The first 5 rows are patterns. Each new row is the sum of 2 different patterns, raised or lowered, with some noise. Before adding, each is slid sideways (what falls off one end comes back at the other) and multiplied by a number that may be negative. Names go in the order of the patterns.
Some rows, each with the names of its patterns after it:
[ -3 -24  13 -15  16 -22  17 -24 -25  22  -9 -14  -3   4  24  13 -11  10
   1 -16   5  22 -12   5 -12  18  -3 -22  11  -5  -8   8 -20 -22  15   1
  14  20  19   0 -15  -4   6   6  16  20]	K6
[ 14  -5  12   5  22  22  11  14   7  24  20  -3  18   9 -16   8  10 -11
   2  17   4 -17   5  -4 -20   0   6  15 -20  -6  -9 -13  15  12 -18 -18
  17 -24  -3  14  -7   7  10  15   5  12]	K754
[-24  -1 -23 -13 -16 -12   3 -19 -15  -4  18  10  22 -15   6 -14   6 -15
   3  -2   0   8 -24   8  23 -19  16   8 -13   7 -21  -2  22 -12   6   3
 -24  24 -16  21  19  -9 -18  22  -8 -20]	K280
[ -1   4  22 -19 -21  25  -2   3   4  24   8   6   2 -14 -13  10 -14   3
  -1  12   3   8  23 -22   0 -24  -9   1 -17   9   0  12  -5 -23  11   9
  21  21 -14  24  21  14   1 -20  -6  13]	K509
[  7 -20   6 -21  17 -23 -16 -20  23  18   1 -12   3  17  14 -16  11  13
  -6  -7  13  18  -7  20 -22   1 -14  -2  -2  16  -3   0   2 -18 -14   0
   1 -18  -9  19 -19 -16  10   7   0  -2]	K904

New rows, each followed by the names of its patterns:
[ 21  -6  33  31  -2  14  18  28  -1  29 -16  -2  10   7  24  32   5  17
  13  -8 -12  13  23 -12  -1  16 -19   1   7  11   5   8  28  -4  11  -9
  27 -26   7   3  21  29   7  -5  -1  21]	K509 K904
[-55 -13 -53 -48 -10 -35  -8 -18 -35 -22 -42 -35 -11 -46 -10 -34 -45 -38
 -13 -54 -15 -33  -6 -45 -29  -8 -24 -32 -34 -16  -6 -23 -46 -36 -49 -30
 -33  -7 -40 -19 -41 -22 -33 -49  -8 -41]	K6 K280
[-28 -10 -11 -12  12   6   0  -5  -4  19 -23  16  33 -11  -8  39  -5 -16
 -31  16  -9  -1   3 -17  -5   2   5 -16  37  13   9  -5   1 -14  -3 -12
  -6 -12   8  -3 -21  -9   4 -19   3   2]	K754 K280
[-14   2  27 -11  15  15   9   2   2   4 -13   7   3   7  -8  17  21  17
 -10   3 -14  12 -15 -17  -7   2   2 -11  13   3 -21  -1  14  -2  33  -8
  29  15  10 -11 -10  -2   8  11  15  17]	K509 K904
[ 31  31  23  47   9  -6  19  -2  26 -22  52  -6  13  45   8  17   6  22
  27  34  22  17  13 -16   3  49 -14   6  -7  35  31  -2  17  10   3   4
  13  11  11  17  29  34  15   9  -1  10]	K6 K509
[ 18 -27  20  -2 -26   5  14 -20  -9 -19   3 -15 -20  -2 -13 -26 -11 -28
 -31   8 -19  -3  16   1 -12  -7 -14  -7   8   9   2  -8 -11   4 -16  26
 -23   9 -37 -15  27  -6  -9 -15  -7  26]	K6 K754
[ 13  13 -23  -4 -22 -23  12 -32 -33  -2  -7  21  13  -8  -5 -17 -25  14
  13 -11   7  -9 -22 -14 -18  -1 -16  18 -14 -25  19 -12  -9 -13  -6   4
 -15   5   1  12  -7   1  20 -20  -3 -20]	K6 K509
[-18   0 -11  13 -20 -21   8  -4 -13 -17  25  -3 -16  -3  23  23   5 -14
  13  23  11 -30  -2  -9  -1 -18  17   9   1  13 -18  -3 -19  12  -8  -6
   8 -14  -8  -8 -19  12  -3 -35  -4   7]	K280 K904
[-11 -32 -24 -11 -25 -50 -29 -33 -28 -29 -16 -35 -45 -12 -45 -35 -31 -28
   5 -12 -36 -18 -17 -32 -37   6 -25 -30 -42 -10 -28 -48  -6 -37 -17 -33
 -24 -33  -3 -40 -27 -12  -5 -29 -48 -40]	K6 K904
[-11  13  -2 -28 -18   9 -30  -9 -11 -18  13  -2 -25 -10   4  -6   4 -20
  12 -11  -5 -19  -8 -13   0  16 -31  11   9  -6   1  18   1 -12 -13   4
  14 -19 -10  -7 -20  10 -16  25   9 -25]	K6 K280
[-34   8  -9 -26 -36  -4 -28 -40 -25 -22 -30 -40 -41 -29 -22 -29 -42 -29
   5 -21  -7  -6 -12 -32  -3 -21 -23 -19   5  -9 -22  12   5 -28 -19  13
 -17   0 -12 -30  -8  -3   5 -25  -5   6]	K754 K280
[-13 -43   7 -23 -12  14  -1   3   6 -24   5 -15  -8   7 -41  22 -22  -4
   9  10  -8  -5  13   5  -1  29  -3   1 -13 -23  21 -14 -17 -29 -14  -7
  12 -18   7  -9 -10   6  11 -19  -8  10]	K280 K509
[  2   4 -25  20  -3  16 -26  -6   0  16 -35 -24   2 -14 -28 -12 -22   8
 -20 -10   2  -2 -21 -36 -12 -21  -3 -11   1   0  -7 -20   6 -25 -13  -9
  -5 -11 -26  14  -4 -19   0 -13 -16 -10]	K509 K904
[-10   9  10 -14 -23  18  10  -3  -6  -7 -25  28  14  -8  19   4 -22   7
  -7  -9  -1   9 -12 -15  14  -4 -20  -7 -10 -15 -16  -8 -21 -25  15 -19
  11  -1  10   4  22 -17 -29  -3  24  -7]	K754 K904
[-11   8  30  54  13  19  11  -1  22  42  33  -4  56 -10  42  24  39  55
  18  48  41  44  34   0  27  43  36  48  51  38  16  59  39  37  26  39
  31  25  44  26  21  62  53  -4  29   9]	K6 K754
[-15   0   0  10   3 -15  28  11  -7  14  -1   5   0  21  26 -16  43  19
  33 -13   7  13  33 -22 -11  24  -4 -20  10 -12  19  -2  12  17  13  -7
 -26  -3  -7  13   5  14  19   9  -1  27]	K509 K904
[52 27 34 53 46 26 38 54 44 16 44 42 22 59 18 59 36 48 54 53  4 35 21 58
 48 15 14 63 22 14 29 39 12 13 29 14 54 20 36 35 48 30 55 23 39 42]	K280 K904
[-13 -15 -27  -2 -18 -22   2 -12 -12 -10 -14  -6 -24   0  -3   5  12  -5
  -9 -35  18 -15  16  -9 -30 -31  30  21 -17  12   2  -2   9 -25  -9 -10
 -12 -21  -7  12 -25   2 -43 -24 -20 -19]	K754 K904
[ -1  11   2  38 -19  32  32  -6 -11  31  16 -11   3 -11  -9 -13  -7  -4
  21 -11  -4   5   5   2  22   0  -4 -10  30 -19  -3  16  11  13 -13  15
   9   0  -1  25 -21  -3 -22  24  39   0]	K280 K904
[ -2 -22 -13   0   2 -17  15   1   0 -19   7 -16  16  14   7  -8  11 -22
  -1   8  -7  27  11 -13   7  14   4   0   2  22 -21 -15   7  12 -18  23
   6  33 -14  29  19  27  -9 -15  14  15]	K280 K904
[ -2 -13  -3 -36 -13 -25   2 -23 -34 -34  18  -1  -7  -2  -5   2  18 -20
  -5   4   3 -16  10  24  -8   9 -34   7 -13   1   2   2 -14   8   6 -32
  -5  -3 -10 -15 -15   5 -27 -21  -3  -7]	K754 K904
[ 11  29  26   7   6  32  25 -22  34  22 -20  -4   5  -6  -7  33  -2   7
 -11  19   3  19 -14 -13 -11   7  -8 -24  -6  20 -22 -25  16  -8 -13  -8
   1 -13  24  11  16  11  10 -19  11   3]	K754 K904
[ -2 -16   6 -23 -26 -16  -2  -9   1 -29 -10  -3 -40  -6  -5 -22  -3 -21
 -19   6  -2   9   3  12 -10  -8   2  -3   1  10  18  -1 -30  11 -15  -6
 -19   7 -32 -27  16 -12 -29  -9 -13  -9]	K6 K754
[ 11   8  17 -12  11   3  -7  27  -1  -4  30 -10  18  -2 -12  10 -12  16
  36 -11  26   5 -14  24  -8  21  10  15 -11  42   8  -9  -5  -1 -12 -15
  -6  13   6 -16 -21 -13  34  -2  15 -15]	K280 K509
[-14 -19 -19 -17 -10 -23 -16  -3   4 -18 -42 -19 -25   3 -11 -17  -8   4
 -11 -15 -30 -28   8 -21 -29   3 -41 -33   3 -21  -2 -12 -18  -4 -19 -18
 -12 -40  -1 -38 -31 -12   1 -28  -9   8]	K280 K509
[-16  -6  30  -4  29  28  32   5 -23  10  14   5  -5   8 -28 -11   5  -4
   3 -15  15 -26 -25  10  10 -24 -28  17   5   3  -2  -1  16 -16 -19  27
 -23  -1   3  -9   5 -40 -11   0   2 -15]	K6 K280
[-28  -9 -25 -43 -41 -30  -7 -37 -43 -28   8 -13  -5 -31  -6 -41 -24 -28
 -27  -5 -17   1 -38  -9  -3 -32  -3 -11 -17  -2 -40 -20  16 -24 -25  -2
 -33   0 -36   4   2 -32 -23   1 -14 -47]	K280 K904
[-16 -15 -14 -38 -18   8 -14 -33   4  -8 -36 -30   1  -6 -21  12 -36 -19
 -38  -6 -13  -3  -9 -24 -25 -18 -15 -30   2 -26 -35   0 -36 -35 -21 -14
 -27 -28  -9 -41 -13 -51 -17 -41 -37 -37]	K754 K904
[-21 -13   2  42  24  11   5   7 -23  12  15  -6   6  -7  24 -20 -11  28
 -17   6  14 -25 -18   0   4  31  16  27   5 -27  15  -2  23  32  15 -15
  -5   9 -24  -6 -20   3 -30 -30  14  -3]	K6 K280
[-21  26 -22   0   2 -17  10   0 -14   8  12 -29  -9  15  18 -16   8  25
  -4  -4   7  19  11  -3  -4 -27  -8 -11  12  -7 -17  -7  17  19   6 -12
  15  14   0   1   1  10   1 -11  25  20]	K280 K904
[  7 -23  -1   3  20  22  -8 -18  36  -6  10  -1  20  19 -16  20  -3  24
  26  43  -4  12 -19  -7  -3  10  41  30   5   6  13   2  -1  48  14  13
 -10  29  -3  22  52 -15  42   7  37  25]	K6 K904
[  6   6  32   3 -25  38  19  -2   1  17  13   3  24  -7  17  -5  17  22
  25 -11  -8  10  31 -12  -8 -20  13  -6 -15  13  10  -1 -13  -3  -8  31
  14  29   2  23   3  14   8  -9  18  24]	K509 K904
[ 34   2  18   2  26  30   6  17   6 -10  35  -6  28  19  16   1  31  25
 -16  -5  -6  -5   2 -11  13  15   8  -1  -5  30  26  38  15   9  19  30
  12  13  -6   7  25  -2  19  39 -14   6]	K280 K509
[  0  23   5  43  26  -7  37  12  14  17  -1 -11  20  32  30  51  42  19
  14   8  22  16  34  52   8 -11  22  -7  40 -19  19 -16  -5  49  13  -2
  13  21  26  40  24  11  17   3  18  22]	K6 K509
[-18  20 -21   1   8  18 -14 -35  24  -5  45  28   3  32  27   3  10 -17
  -4  35  14   8  26  -4  -8   9  19  23  -2  18  13  15   0   7 -13  34
 -25  26  20  33 -15  -3  30  -5   4 -33]	K509 K904
[ 12 -27 -12   4 -50  -6 -32 -21   1   1 -33 -12  -2  13   3  -1   9  -9
  14 -25  22  19 -22 -22 -12 -33   5 -32  -7 -11  -4 -19   2 -13 -33  16
 -22 -23  -5 -24  -5  -7 -16  11 -16 -17]	K6 K280
[ 48  26  29 -12  26 -12   8  15   2  33  10  24  16  24  46  53  28  49
   2  50  31  41  27   9  27  15  35  54  29  21  14  34  34  11  28  67
  21  38  31  -5  37  23  36  48  19  21]	K280 K509
[ -6  14  16   9 -19  -1 -12   5 -15 -31  -3  -5 -29 -25   6  19  -9 -27
   6 -25   0   9  31 -19   5 -21  -6 -17 -10   9   9   8   6   6  16 -23
  15   4 -14 -16 -21  18 -11  33  -1  20]	K509 K904
[-11 -32  -4 -24 -48   5 -17  -7  -5 -30 -23 -10 -16 -12   2  13 -25 -34
 -29 -22  -2 -17 -14 -24 -31   9 -24 -11 -32  -3 -46 -23  16 -38 -24 -19
 -18 -14 -10 -27  -7  -7 -19 -19  12 -28]	K6 K509
[-16  -4   0  31  13  13  -1  32 -21  44  21   1  28  17  -1  17 -13 -16
   2  -3  -7  14  -5 -17  23  -8  11  -6  21  35  12   3  16  -9  26  19
  -1   6  -4  -2 -22  12  39   0  14  12]	K6 K280
[  4  -3  14  -8 -12  29  34 -15   9  -1 -12 -10  14  -1  25   9  17   9
  -1   6   0  17  -9  15  42  -3   5  22  31  21   4  29  -5  -1  -5  28
 -24  -8   1  32   7  10  -6 -10  21  24]	K754 K904
